There are 4 nested groupings, the coarsest first. Each group lies inside one group of the grouping before and may be the whole of it. The rows also spread widely along 12 directions, which tell nothing about the answers.
(in the rows, 128 means zero)
Known rows, each followed by its group in each grouping:
[113 163 121 125 157 103 169 224  95 123 133 177 152 127 132 142 140 119
 118 108 100 105  95 100 139 103 129 142  85  54]  j935 j371 j447 Vora
[102 113 107  72 124 127 136 114 108 157 140 153  78 178 133 126 165  87
 144 135  81 192 138 118 130 128 143 210  75 133]  j996 j406 j707 Sipa
[164 159 147 146  80 124  88 130 111 131 111 113 111  65 136 117 113 121
 120 142 142 119 158 118 130 173 159 104 126  90]  j996 j568 j561 Tutes
[ 76 139 138  93 135 112  79 108  94 161 140 145 128 172  97 152 164 139
 176 105 122 181 138 110 135  86 122 138 136 136]  j935 j391 j220 manev
[153 172 157 133 132 121 139 158 133 128 134 147 149  89 120 129 149 121
 111 143 126  97  94 145  76 121 101 115 127 132]  j935 j371 j447 Lokoz
[119 162 127 127 133 136 108 110 129  89 118 148  73 162 132  78 133  96
 136 157 127 193 139 187 114 119 103 106 129 133]  j996 j687 j461 zunab
[113 100 136 152  98 136  89 130 113 121 118 152 126 114 126 138 107 125
 143 151 114  79 205 129 174 107 162  96 193 161]  j996 j406 j707 nupin
[143 113 135 129 118 135 129  69 123 163 118  88 138 125 170 114 128 129
 128 161 142 121 179 141 103 159 144 155 147 177]  j935 j642 j862 buku
[ 83 135 119  87 103 171 126 165  87 139 154 130 137  64 116 165 129  91
 144 132  79 141 152 141 149 118 119 121 113  86]  j996 j406 j141 pimo
[184 139 137 133 144 145 154 146 169 129 134 155 139  98 101 139 128 150
  93 126 107 103  65 117  66 150  89 120 102 128]  j834 j185 j23 seg
[130 152 128 136 106 134 102  95 142  84 123 153  75 136 115  99 130  77
 133 162 151 163 143 188 106 117 122  96 145 158]  j935 j391 j533 kunur
[119 158 156 117 123 133 111 122  65 164 122 123 152  82 100 144 132 102
 147 137 143 147 156 129 110 116 145 125 137  85]  j935 j371 j488 Leri
[113 157 166 158 121 146  69 139 124 128 111 118 168 122 146 113 128 169
 125 129 120 107 139 143 126  93  94  56 177 128]  j996 j687 j300 zova
[176 183 145 150 155  87 135 177 146 138 113 129 151 146 150 102 137 182
  98 112 135 102  71  93 102 145 105 125 115 107]  j996 j654 j569 Vik
[140 142 158 140 143 133 123  82  92 152 102 113 153 111 131 113 120 103
 130 164 156 127 169 153  87 121 141 137 163 140]  j935 j391 j220 Dovem
[ 69 129  91  93 131 160 133 154  87 121 148 120 133 112 129 146 117  93
 160 130 101 169 174 153 174 124 122 119 133  93]  j996 j654 j774 vato
[120 133 114 113 151 158 134 139  98 151 126 119 166  92  79 151 117 121
 135 118 133 152 105 114 115 132 102 115 130  84]  j996 j687 j300 kub
[ 99 148 132  93 131 134 107 109 124 157 130 110 120 174 162 118 156 151
 132 108 105 188 124 118 109 136 110 146  74 114]  j935 j642 j862 dabu
[123 117 124 110  84 126  91 125 131 162 142 123 125 172 128 137 169 126
 122 104 113 154  79  86 122 119 116 146  85 121]  j996 j654 j798 bav
[140  88  98 161  81  91 100 132 112 137 107 144 109 214 132 116 131 101
 124 110 169 135 109  71 178 109 173 143 110  96]  j996 j654 j569 zeka
[ 98 131 139 143 142 146 105 116 128 116 113 130 140 155 153 109 116 151
 132 136 122 127 169 153 128 110 116  85 157 146]  j935 j642 j515 kune
[135 119  93 109 149 139 126 141 180  94 148 161  93 103  95 148 114 166
 139 114  94 121 132 117 135 190 103 107 129 175]  j996 j568 j561 Bufi
[106 133 119 132  82 122  79 122 120 113 138 140 109 125  99 147 131 108
 153 117 150 146 140 129 153 115 138  88 144 126]  j935 j391 j404 Bodo
[123 163 136 151 163  80 110 162 131  88 101 197  83 214 149  79 147 144
 132 137 109 130 130 125 146  92 131 127 137 132]  j996 j568 j327 koz
[158 148 114 102 158 130 171 132 154 122 138 140 101 135 135 106 143 108
 109 150 101 148  97 147  80 167  97 170  92 154]  j996 j654 j798 nebi
[181 110 113 177  75 107 136 124 162 123 127 114 122 151 123 115 126 112
 104 133 185 104  73 118 132 141 135 107 128 140]  j834 j845 j542 Nane
[109 170 125 116 100 111  87 139 139 113 133 133  85 172 144 102 163 131
 137 117 125 180  97 129 141 123 108 110  99 110]  j996 j568 j327 gos
[130 103 131 128 138 134 116 122 132 138 125 171 133 138 107 150 132 141
 128 116 104 109 138  96 113 124 134 131 122 151]  j935 j371 j488 Pum
[ 98 162 148 135  57 119  70 130 115 111 147 121 108 120 144 116 168  88
 155 170 137 127 149 185 155  79 123  84 185 157]  j996 j568 j327 koz
[113  78 116 131 127 160 105 103  98 146  94 133 124 162 150 117 110 113
 120 120 104 147 169  95 146 136 160 150  91  85]  j996 j568 j561 Bufi
[129  84  89 112  65 115  71  80 156 144 147  97  86 149 132 142 128 157
 157 101 142 154 165  88 176 199 152 125 134 188]  j996 j654 j798 nebi
[163  95 138 153  90 138  83  82 165 124 117 154 104 130 115 133 122 139
 117 136 130  96 148 112 100 143 137 105 143 191]  j935 j642 j862 buku
[120 154 115 124 146 103 117 135 145  79 146 181  86 107  75 144 116 131
 168 141 136 126 169 156 142 137 123  89 188 188]  j935 j391 j220 manev
[158 134 143 168  93 131  87 119 150  92 118 172 118 114  63 139 122  97
 116 134 168 106  90 133  96  97 114  61 151 143]  j935 j391 j220 Dovem
[154 161 147 163 112 129 113 150 148 126  97 117 146 172 168  83 151 130
  75 124 144 124  38 116  93 105  94 103  82  76]  j996 j568 j327 gos
[125 121 150 138 163 117 115 136  70 164  96 166 161 140 102 142 121 134
 133 109 127 121 148  75 117 103 158 148 121  79]  j935 j371 j447 Lokoz
[ 97 122 123  98 132 153 127 125 146 167 166  78 186  98 112 168 148 170
 152 129 123 111 116 140 128 131  77 107 186 196]  j996 j406 j707 nupin
[193 109 118 139 148 104 177 110 121 159  93 144 118 137 146 114 113 118
  93 142 134 106 134  77  87 186 175 206  76 118]  j935 j642 j862 dabu
[122 105 111 123  79 159  79 122 169  84 143 148  73  98 155 127 105 138
 131 129  71 114 203 143 160 181 134  84 132 179]  j996 j654 j798 nebi
[151 135 112 116 156  94 160 127  91 163 112 123 120 148 129 116 137 115
 134 139 144 152 127  93 127 162 161 201 104  98]  j996 j568 j561 Tutes
[120 173 158 134  42 102  33 131 103 121 130 141  78 104 123 123 151 117
 156 134 132 145 164 124 163 117 158  86 147 108]  j996 j568 j327 gos
[115 161 114 102  84 104 113 142  96 155 153 104 123  95  99 159 144 119
 157 111 160 166 117 105 146 150 142 122 113  87]  j935 j642 j515 kune
[109 113 112 127  93 143  68 122 119 123 124 137 107 111  97 150 112 137
 151 104 126 144 159  94 171 146 144  86 134 106]  j996 j568 j327 gos

New rows, each followed by its group in each grouping:
[128 108 129 100 125 134 117 101 121 190 142 106 154 138 129 141 166 147
 138 125 104 144 109 104 100 137 109 176 120 161]  j996 j687 j461 zunab
[118 198 154 109 142 130 171 174 100 144 153 104 150  88 168 111 151 110
 128 161  94 137 129 186 109 119 104 142 122  97]  j834 j845 j542 Nane
[122 125 115 105  78  80  79 129 131 157 146 139  85 209 146 122 180 138
 147 101 117 168 108  81 158 124 145 168  93 141]  j996 j654 j569 zeka
[138 165 133 128 148 116 142 211 118 112 131 187 133 114 125 134 135 128
 113 124  74  97 107 109 123 110 117 132 107  87]  j996 j654 j774 vato
[ 84 109 112 102 108 147  85 142  99 143 117 157  99 184 137 132 133 129
 131  82  79 186 135  74 164 115 142 140  50  59]  j996 j406 j141 pimo
[149 161 127 104 115 145 122 131 187 115 158 127 109  84 113 132 156 143
 121 138 104 127  81 151  83 166  70 105 124 180]  j996 j568 j327 gos
[ 82  93 119 127 149 128 103 131  82 140 117 166 134 193 120 132 127 116
 159 127 104 138 181 114 172  71 149 142 161 127]  j996 j654 j569 zeka
[113 104  79 112 134 107 141 100 112 133 144 105 112 135  95 143 123 114
 182 149 175 154 167 135 178 164 149 146 187 176]  j996 j568 j561 Tutes
[102 159 100 110 134 128 138 182 157 130 155  90 155 133 180 125 146 187
 126  98 102 135  92 123 155 161  77 106 109 122]  j996 j687 j300 zova
[ 58 116 144 106 126 161  86 111  84 140 132 143 132 148 139 131 155  99
 165 156  77 148 190 165 147  65 123 130 165 146]  j996 j568 j327 koz
[100 123 142 118 167 149 133 124  82 143 112 144 145 152 151 111 128 102
 133 158  87 135 180 150 121  95 131 159 143 125]  j996 j654 j798 nebi
[102  92 114 125 146 138 117 114 163 101 139 184 112 179 119 134 146 128
 141 136  92 113 142 148 124  94 109 126 158 215]  j935 j391 j533 kunur
[142  29 104 171  82 155  91  74 152 127 114 135 139 160  89 148 118 102
 127 142 164  85 124 108 143 110 140 102 176 191]  j996 j568 j561 Tutes
[163 114  95 120 107 108 141 126 139  93 136 189  44  95 103 130 122  79
 141 166 104 112 176 131 142 179 170 163 132 173]  j996 j568 j327 koz
[125  64  76 164 123 147 132  59 128 120 101  87 144 155 112 126  75 101
 139 134 220 137 163 133 160 154 150  93 176 152]  j935 j391 j220 manev
[112 139  86 109 161 136 175 153 143  89 142 165  97 156 112 128 128  95
 129 132 117 163 101 149 122 129  99 131  93 119]  j935 j642 j862 buku
[119 136 100 104  57 141 101 126 176 141 177  64 136 105 142 144 165 148
 136 112 138 148  75 138 137 167  75  91 124 169]  j996 j687 j300 zova
[136 155 146 154  86  91  49 131 148 110 119 148  95 129 144 119 125 180
 138 106 134 113 169 105 154 147 153  77 153 150]  j935 j391 j533 kunur
[125 138 149 103 138 142 122 104 103 139 122 167  91 158 131 109 147  96
 133 150  84 181 150 149  97 106 131 168  96 110]  j834 j185 j23 seg
[150 126 121 131  80  99 146 142 121 174 168  90 163  91  99 167 155 121
 145 133 165 101  88 114 140 136 133 139 158 147]  j834 j845 j542 Nane
[166 126 116 150 106 134 159 172 114 127 112 151 139 106 136 118 126  77
  85 143 119  98  86 110 112 129 138 147  84  67]  j996 j687 j300 kub
[152 141 100 146 112  85 153 167 151 141 124 108 137 192 148 109 151 142
 102 109 175 127  35  85 144 135 119 138  94 105]  j996 j406 j707 nupin
[141 158 126 117 158 124 153 126 151 110 135 153 115 132 118 117 141 113
 122 148 124 138 105 160  80 131  96 134 124 161]  j935 j391 j220 manev
[116 115 142 121 103 145  90  85  65 172 113  93 137 101 153 121 112 103
 150 155 127 143 230 138 147 138 172 145 163 120]  j996 j654 j569 zeka
[157 167 107 141 158  93 182 175 159 125 124 104 142 157 165  98 133 162
 102 130 156 113  69 119 128 162 105 134 119 127]  j996 j406 j707 nupin
[143 121 133 165 101 113 119 160 136 136 117 112 160 137 181 116 135 150
 105 136 129  66 121 107 150 131 138 119 139 127]  j996 j568 j561 Tutes
[156 109 131 145 161 133 141 122  96 156 100 129 162  94 104 139 101 132
 127 146 138  92 157  98 120 150 152 147 159 120]  j996 j568 j561 Tutes
[162 106 117 164  75 131 112 126 160 105 130 135 123 123 114 126 124  99
 108 151 155  83 104 135 127 128 123  90 159 167]  j996 j654 j798 bav
[126 120 146 140 159 146 129 129 113 111  97 190 109 159 124 104 118  98
 117 166  90 115 167 148 112  85 136 138 144 139]  j996 j406 j707 nupin
[123 124 117  94  87 146  86 101 185 163 179  67 156 102  96 170 173 180
 148 102 141 139  59 118 107 164  59  94 145 201]  j996 j568 j561 Bufi
[140  92 103 146 128  90 129 133 129 133 112 155 111 199 141 117 139 134
 130 127 133 113 125  81 161 133 161 169 123 142]  j996 j568 j561 Tutes
[113 215 152 108 108 108  84 165 111 134 147 110 125  79 119 133 155 153
 153 122 127 155 115 134 134 135 102  86 140  96]  j996 j568 j327 koz
[ 74 131 152 100  95 103  64 141 120 170 149 143 126 216 174 127 203 170
 152 108  70 142 121 102 153  65 115 154 120 166]  j996 j406 j141 pimo
[114  82  96 109  51 146  59  98 184 113 166 127  80 117 113 159 141 148
 155 111 107 131 149 117 167 173 122  91 138 205]  j996 j568 j561 Bufi
[163 100 115 162 117 102 115  86 151 124  91 135 100 200 164  85 120 137
 106 123 166 127 136 101 124 161 161 140 108 154]  j935 j371 j447 Vora
[ 61 102 131 129 108 167  71 107 108 102 131 149 119 160 119 128 138  89
 163 155 109 145 178 180 163  58 115  83 182 155]  j996 j568 j561 Bufi
[149 126 144 133 130  81 124 123 113 161 119 163 132 167 126 132 160 129
 130 130 127 108 120  86 106 110 155 185 123 153]  j935 j391 j220 Dovem
[102 204 145 111 102 130 104 190  94 130 156 100 151  50 131 144 135 131
 143 130 114 131 137 150 146 130 106  77 148  78]  j996 j654 j798 bav
[108 112 123 126 168 174 121  99  99 129 103 125 139 131 102 123 102 107
 137 141 129 162 157 142 120 123 118 115 141 106]  j996 j568 j561 Tutes
[146 157  96 123 147  86 144 134 132 127 146 111 119 105  89 132 123 153
 165 137 177 145 126 131 146 179 118 120 184 164]  j996 j687 j461 zunab
[184 123 115 149 131  97 152 127 137 154 106 113 139 139 151 105 126 147
 105 134 153 105 107  91 116 176 142 164 122 137]  j996 j687 j300 zova
[116 156 127 122 118 124 124 187 111 100 146 173 112  96 114 141 130 101
 137 142  90 110 144 140 148 114 126 111 139 113]  j996 j654 j798 nebi
[143 197 104  90 186  93 197 197 108 114 148 171 100  93  96 127 139 108
 142 145 103 155 105 139 116 158 110 173 112 102]  j996 j687 j300 zova
[124 199 147 127 161 125 128 161 135 108 128 134 130 158 143  90 150 132
 118 139 118 156  85 170  95  98  70 102 125 114]  j996 j654 j569 Vik
[109 105 112 113 130 149 123 156 135 113 131 181 101 127 118 143 118 124
 129 123  67 118 158 112 148 130 134 130 113 133]  j996 j406 j707 Sipa
[ 99 134 113 113 109 116  87 152 100 111 143 173  91 100  91 154 121 129
 176 125 100 140 192 120 184 131 149 107 165 131]  j996 j687 j300 zova
[129 127 107 114 148 141  99 100 157 104 130 145  88 106  85 135 105 161
 157 124 123 148 166 128 135 181 115  93 163 177]  j996 j568 j327 gos
[ 99 133 143 111 116 121  59 117 126 152 127 151 116 194 109 130 175 155
 147  98 107 171  94  90 127  87 107 126 112 128]  j996 j568 j327 gos
[112 176 134 129  96 112 101 127 121  91 134 138  85 123 148 106 134  95
 144 151 140 155 166 177 139 125 135  97 139 134]  j935 j391 j220 Dovem
[160 117 100 141 149 141 204 176 145 115 122 149 149  99 146 132 105 111
  83 138 108  75 101 116 103 162 128 144  85 102]  j935 j642 j515 kune
[168 106 129 145 107 100 125 116 126 153 110 128 116 154 186  98 130 130
 112 149 117  93 171 103 134 160 174 180 127 156]  j996 j654 j569 zeka
[145 127 115 124 100 117 140 135 130 160 148  80 158  98 145 140 139 132
 128 138 144 102 118 119 133 166 125 140 146 152]  j996 j654 j798 nebi
[139 118  89 118  88  78 107 110 185 107 154 154  58 187 127 123 162 137
 146 116 143 149 109 114 146 161 136 145 120 209]  j935 j391 j533 kunur
[107 153 110 102  92 123  97 154  90 141 141 118 109  99  98 153 134 113
 155 104 133 178 125  95 167 151 144 120  96  55]  j996 j568 j561 Tutes
[137 106 122 164  94 162  92 104 122 112  98 114 128 108 143 108  87 115
 117 142 143 119 177 139 146 146 141  77 153 119]  j996 j687 j300 zova
[130  86 105 142 171 143 150  95 101 178  83  70 176 156 164 113  80 165
 120 120 160 129 176  86 152 176 158 151 141 110]  j996 j406 j707 nupin
[133 147 129 107  88 170 129 102 101 154 142  67 138  53 132 137 116  97
 132 146 144 171 149 162 116 168 125 111 117  82]  j834 j185 j23 seg
[128 135 132 112 130 136  96 120 100 105 124 206  61 120  56 143 109 101
 158 128 103 181 171 124 132 120 150 117 121  94]  j834 j185 j23 seg
[127 122  91 102 137 132 125 136 153 134 155 120 135 118  86 161 129 159
 148 101 129 144 104 104 135 166  95 114 137 156]  j996 j654 j774 vato
[ 84 120 112 118  87 155 110 130 120 108 143 124 108 167 176 106 146  73
 134 153 100 155 153 181 158  93 118 119 123 132]  j996 j654 j569 Vik
[ 90 185 143  95 131 109 105 198 155 124 167 163 133 155 148 143 188 174
 130  88  63 134  65 114 116  94  72 115  82 124]  j935 j391 j220 manev
[137  80 111 163 145 101 132 127 153 148 116 134 180 199 128 144 134 172
 119  99 159  79  85  69 133 112 124 131 147 169]  j935 j391 j220 Dovem
[ 77 103  83 122  84 121  95 148 136 115 171 120 126 141 113 159 142 139
 176 115 133 135 135 133 205 117 112  85 178 168]  j996 j687 j461 zunab
[ 92 133 114 105 106 166 106 152 176 120 162 111 144 126 151 142 161 157
 123 109  83 126  81 139 130 128  62  87 111 151]  j996 j568 j327 gos
[136 154 130 104 135 143 155 163 111 121 138 186 110  87  84 154 138  75
 117 141  90 135 100 130  83 117 117 146  79  87]  j935 j642 j862 dabu
[141 132 137 160  48  89  63 141 151 138 133 105 126 120 151 133 134 179
 137 119 158  79 147  95 180 147 153  79 180 168]  j996 j406 j707 Sipa
[ 66 135 143 105 129 148 106 143 107 138 136 130 137 188 205 103 165 121
 130 139  56 148 157 158 140  78 108 146 112 130]  j996 j654 j798 nebi
[128 100  75 137  81 111 100 124 159  82 146 162  65 168  83 136 123  98
 154 123 157 149 124 127 179 134 135  96 147 166]  j996 j654 j569 Vik
[141 128 135 175  76 118  71 126 143 110 112 130 121 131 140 125 109 154
 122 118 160  96 149 108 152 132 144  58 152 130]  j935 j642 j862 buku
[145 123 130 162  40 113  90 134 144 129 132 105 133 118 159 122 150 116
 118 146 156  80 113 124 154 126 140  98 154 147]  j996 j568 j327 gos
[140 156 183 137 104 147  92 132  74 174 102 113 168  83 142 122 141 109
 107 146 112 112 131 116  91 104 137 134 115  62]  j996 j568 j561 Bufi
[142 110 110 145  61 130 131 101 118 138 132  86 129 109 121 127 127  66
 132 173 193 119 133 154 149 130 150 119 171 152]  j996 j406 j707 nupin
